Each new row is followed by its nearest point in the smallest flat space through zero that holds the last named rows.

Z526 (3 x 15):
[[  3  -3  -1 -26  -5 -38  -2  35  27  27  35   9   0  44 -33]
 [ 17 -37  -8   5 -20 -17  59  27  62  46   1   2  71   8 -22]
 [-52 -41 -74  -3  28 -33  49   8 -17  28  23   3 -48  59 -39]]
New rows:
[-31 -22 -16  29  27 -34 -20  -5 -35  19  11   5   0 -30   2] -> [-15  -7 -18   5  10   3   8  -9 -16  -3  -3  -2 -18   3   0]
[ 27   1 -33   0 -24 -35 -29   0   9  -5   3  -8   7 -33   7] -> [ 8  5 11 -2 -5  1 -7  3  6 -1  0  1  8 -4  2]
[ 19 -13   6 -23  34   4 -27  -2 -16 -16  34  24 -27  11  11] -> [ -5  15   5 -12   6  -7 -27   2 -15  -9  12   3 -28  12  -3]
[-12  26  26  -1 -18  -2 -28   0 -25 -34   7 -36   0  -8 -23] -> [  6  20  18  -7   0   4 -31  -3 -11 -15   3   1 -14  -5   8]

Z439 (3 x 15):
[[  0 -15 -34 -11 -15 -32  -1   9  -6 -16   2  13  25  21  10]
 [-19  24  11   1 -18  26  24 -16  -6  44 -18   4 -20  18  13]
 [ 28   9  -4   5  28  14   3 -11 -12  36  -9  10  10 -22 -40]]
New rows:
[ -9  19   1 -52  32  -2  -1  -7  -4   3   5  26  22  19 -24] -> [ 11   0 -15  -2   5  -5   3  -2  -8  12  -4  10  13   1 -12]
[ -7  32 -18  -9 -29 -42 -31  16  15  12  -8 -26  -6  26   2] -> [-11  -4 -11  -6 -17 -12   4   3  -1  -7  -1   4   4  18  17]
[ 16   8 -11   9 -30   3   8  -2  -8   4 -52  -6   1   4  13] -> [ -6   6  -8  -3 -11   1  10  -5  -6  16  -8   7   1  14   6]
[ 22   4  -6   1   2   6  -2   8  10  17 -23  -7 -21  18  20] -> [-6  6  2  0 -6  6  7 -4 -2 11 -5  1 -5  6  5]
[-13 -14   5  -5 -31 -19 -14  14  42  10  -6  10 -39  21 -16] -> [-13   1   4  -1 -13  -1   2   2   4  -7   1  -4  -7  10  17]

Z610 (3 x 15):
[[ -2  13 -39 -31  21 -26  22  23   6  71  -1   6  18  11  27]
 [ -1   4 -69   9  38 -51   9  -6 -35  38  -5   3 -24 -13  38]
 [ 26 -51 -51   5 -38 -29  21  32  35  34 -35  13  21  37  21]]
New rows:
[ 27  27 -18  13  -5  22  36  -5  26  22  12 -34 -20  29 -22] -> [ 1  0  1 -8 -3  2  4  7  9 11 -1  1  9  6  1]
[ 17 -31 -11 -16   7  -6 -28  25  -9 -29 -24 -32  25 -10  21] -> [  6 -15  -9  10 -10  -5   0   1   3  -7  -8   2  -2   4   2]
[-31  26 -19 -13 -21  32 -29  -5  25  12  20 -24 -15  27  10] -> [ -4  10  12 -12   2   8   2   4   6   8   5  -1   8   2  -4]
[ 14  20  34  12  18  29 -11 -31 -30  11  -1 -17   2 -15   9] -> [-11  22  19  -3  17  10  -8 -13 -15 -11  14  -5  -9 -15  -7]
[  2 -20 -12 -19 -10   9 -28 -34  -1  26 -28 -13 -33 -18  31] -> [  2  -4 -17   8   5 -12   0  -3  -9   1  -4   1  -9  -3   8]
[ 20  -1  -3  17 -12  28  25 -30 -13  25 -11   0   8  30  30] -> [  4  -8 -10   0  -5  -6   4   6   6   8  -6   2   4   6   4]

Z566 (3 x 15):
[[-48  36  14   7  -1 -27  26   5  -4 -28 -17 -59 -13 -14  18]
 [ 22  -6 -13 -17  -4 -28   9   6   3   3   9  21  27 -56  35]
 [  1  -9  30  11  15   1  22   9 -19 -17  30 -12 -10 -10  15]]
New rows:
[ 24 -29  14  -3 -15   5  21  16  -8  -7  -1  -1  11   1   3] -> [ 12 -11   8   1   6   3   5   3  -6  -1  16   8   1  -7   6]
[ 28  35 -23  30  14  12 -10 -19   7  28 -16 -29 -24   2 -16] -> [-10   8  -7   1  -5   5  -9  -5   7   4 -16  -6  -5  19 -15]
[ 26 -35  15   7  15 -10  24  16  57  45   6 -25  17  49 -19] -> [  7  -9   1   4   2  17 -10  -3   0   7   3  10  -5  22 -16]
[-35  -7   9   6 -13  -3  -6  13  32   4 -11   5  16  20 -14] -> [-10   9  -8   0  -5   3  -8  -4   7   3 -16  -6  -3  14 -12]
[-23 -28  13  42 -33  16 -17  32 -24  21  -3  -3  25   1  26] -> [ 3 -4  6  2  3  3  3  1 -4 -2  7  1 -2  0  1]

Z132 (3 x 15):
[[-39 -23 -12 -24  27 -11 -15  24  12   8   8 -41   5  -4  -8]
 [-24  11 -22 -17 -11  15  48  45 -12   3 -21   0  19  22  38]
 [-27 -13 -32  -6  16 -50   8  12 -12  38   1 -11  61  -7  18]]
New rows:
[ -7 -24  43  20   3 -17  -1  28 -11  15   7  13  -7  27   9] -> [-1  0 -1 -1  0 -1  2  2 -1  1 -1  0  2  1  2]
[ 15  28 -33 -40 -23   3  18 -14  -3   9   2  -6  -2   7   5] -> [ 0  7 -4  0 -7  5 15  7 -5  0 -7  7  5  6 11]
[ 20  31   1  -9 -16   1  14  -4  -5   7  16  -6 -21  16 -28] -> [ 10   6   8   4  -7  12   1  -5   1  -9  -1   8 -13   2  -2]
[  6  -6 -12  10   1 -18 -13  -1   4  -5  -7 -26   1   8   2] -> [-5 -6 -2 -2  7 -8 -7 -1  2  4  4 -7  4 -4 -4]

Z74 (3 x 15):
[[-40 -44   0  32   7  -6   2  -4 -13 -10 -28 -12 -16  41  22]
 [-19 -40  22 -33  -5  20   4  -6   3  27 -21   8  15  10  20]
 [ -1 -45 -42  22 -21   3 -10 -24 -18  11 -14 -42 -16  41  52]]
New rows:
[ 31 -20  29   3 -15 -33  14  34  15   5 -33 -36   5  23   5] -> [ -8 -13   0   3  -1   1   0  -2  -3   2  -7  -3  -2   9   8]
[-22 -25  35 -30  17  31 -17  21 -20  17  10  -1  15 -34  19] -> [-10 -17  25 -33   0  15   5   1   7  19 -10  16  16  -5   3]
[ 24 -18  14  12  -9 -26 -20 -34 -10  26  32 -34  -3  -1  27] -> [ 17  -7 -25   0 -15   4  -7 -12  -5  10   4 -20  -3   6  21]
[-29  21  28  18  -5 -16   7 -21  36 -18  20  -1 -33  -4 -16] -> [-10  14   9  18  14 -11   3  10   0 -19   1   9  -6  -2 -19]

Z921 (3 x 15):
[[ -9  17 -13  36 -37  17  41   5  27  -3 -17  -3 -14  -9  65]
 [  2   1  -4  60  -8  15  31 -23  -5 -33  22  -2 -17 -31  12]
 [-11  35 -14  42 -74  31  11 -24 -24  23  -9 -31  -7 -56  37]]
New rows:
[ -6 -14   2  -6  18  32 -35  16 -17  -3  19   1 -10 -19   7] -> [  2  -1   2  -1   3  -1  -8  -6 -11   0   6  -2   2  -6 -15]
[-35 -15  10 -22 -14  42   6   1   0  25 -23  15   0  -1  -8] -> [ -3   7  -2 -14 -13   1  -8   5   0  17 -12  -5   5   2   7]
[-32 -52  -7   1   9   0 -25  18   9   9   4  -7  15 -11  -6] -> [  1  -4   3 -11   8  -5  -8   2  -2   2   1   2   3   6 -11]
[-52   5   3  -1  14  -9  -6   2  15 -16 -22   2 -28  36  16] -> [-1 -4 -1 -7  8 -5 11 14 22 -3 -9  9 -1 19 17]
[ 14   0 -27  -6  -6 -22  17 -15   4   7 -10   9  -8  -7  11] -> [-2  3 -2  3 -5  2  6  2  6  1 -4  0 -2  1 11]
[ 19   4  52  30   3   5  28  10  -1 -14 -33  -5   2  -6  34] -> [ -2   2  -4  20  -7   5  22   2  15 -10  -3   3  -8  -1  25]

Z193 (3 x 15):
[[-24 -48  -4  41 -14 -10  16   2 -38  -6 -29   5 -40  28 -20]
 [-19 -17  34  30 -34   3  13 -11 -39  35  12 -18  -3  29   6]
 [-23  24 -14   3 -33  -4   5  21 -46  -2  -5   5 -10  37  53]]
New rows:
[  5   1 -26   2  -2   8 -21 -14  13 -37 -16  -5   4  29 -10] -> [  0  -1 -17  -3   8  -4  -1   7   3 -16 -12   9  -9  -2  -2]
[ -5 -26  -3 -36  31 -37  10 -19  13  39  37 -43  -5 -28 -40] -> [ 14 -16  23   2  14   6  -2 -20  26  15  13 -11  13 -21 -34]
[ -3  25 -18 -18  -6  10  35   6  -4 -14   4  28 -14  23  43] -> [ -7  26 -21 -11 -10  -3  -2  18 -15 -13  -5   9  -3  13  35]
[  2 -16 -15  -5  12  20 -36  23  18  12  -3 -15 -11  11 -32] -> [  5 -11  -2   1  11  -1  -1  -3  11  -6  -5   2  -3  -9 -18]

Z637 (3 x 15):
[[-63  45  31   9 -39   3  31   7  34  17  -1   5 -17  15 -38]
 [ -9  30 -10 -40  22   5   0  63  -7 -19  16  -6   9  -3  15]
 [-22  -2  -2 -17  24   1   1  11   3 -22  41  -6 -23  12  32]]
New rows:
[ -2  -8  -4 -12 -43   1 -14  56 -26 -18 -12 -14  -4  -4  -7] -> [  4  19  -4 -15   2   2   0  31  -5  -1  -9  -1  15  -7  -6]
[-14 -25 -20 -19   1  16   9 -11  12   8  -2  -2  -7 -34  12] -> [ 3 -7 -2  1  5 -1 -2 -6 -2 -3  5 -1 -3  1  7]
[-35  22 -20  23  31  -1  22  -7   0  -1  13  -7 -30   9  22] -> [-26   1   6  -3   6   0   6  -3  10  -9  27  -2 -22  12  14]
[ 23   3  -6   9 -27  15  -4 -41 -40 -20  13  24   7 -23   2] -> [ 20 -19  -4  11   0  -2  -7 -21  -6   4  -9   1   4  -4   1]
[  0  23 -13  18 -17  25 -15  18 -14  14 -16  16 -11  12  34] -> [ 1  5 -1 -4  0  1  0  8 -1  0 -3  0  4 -2 -2]
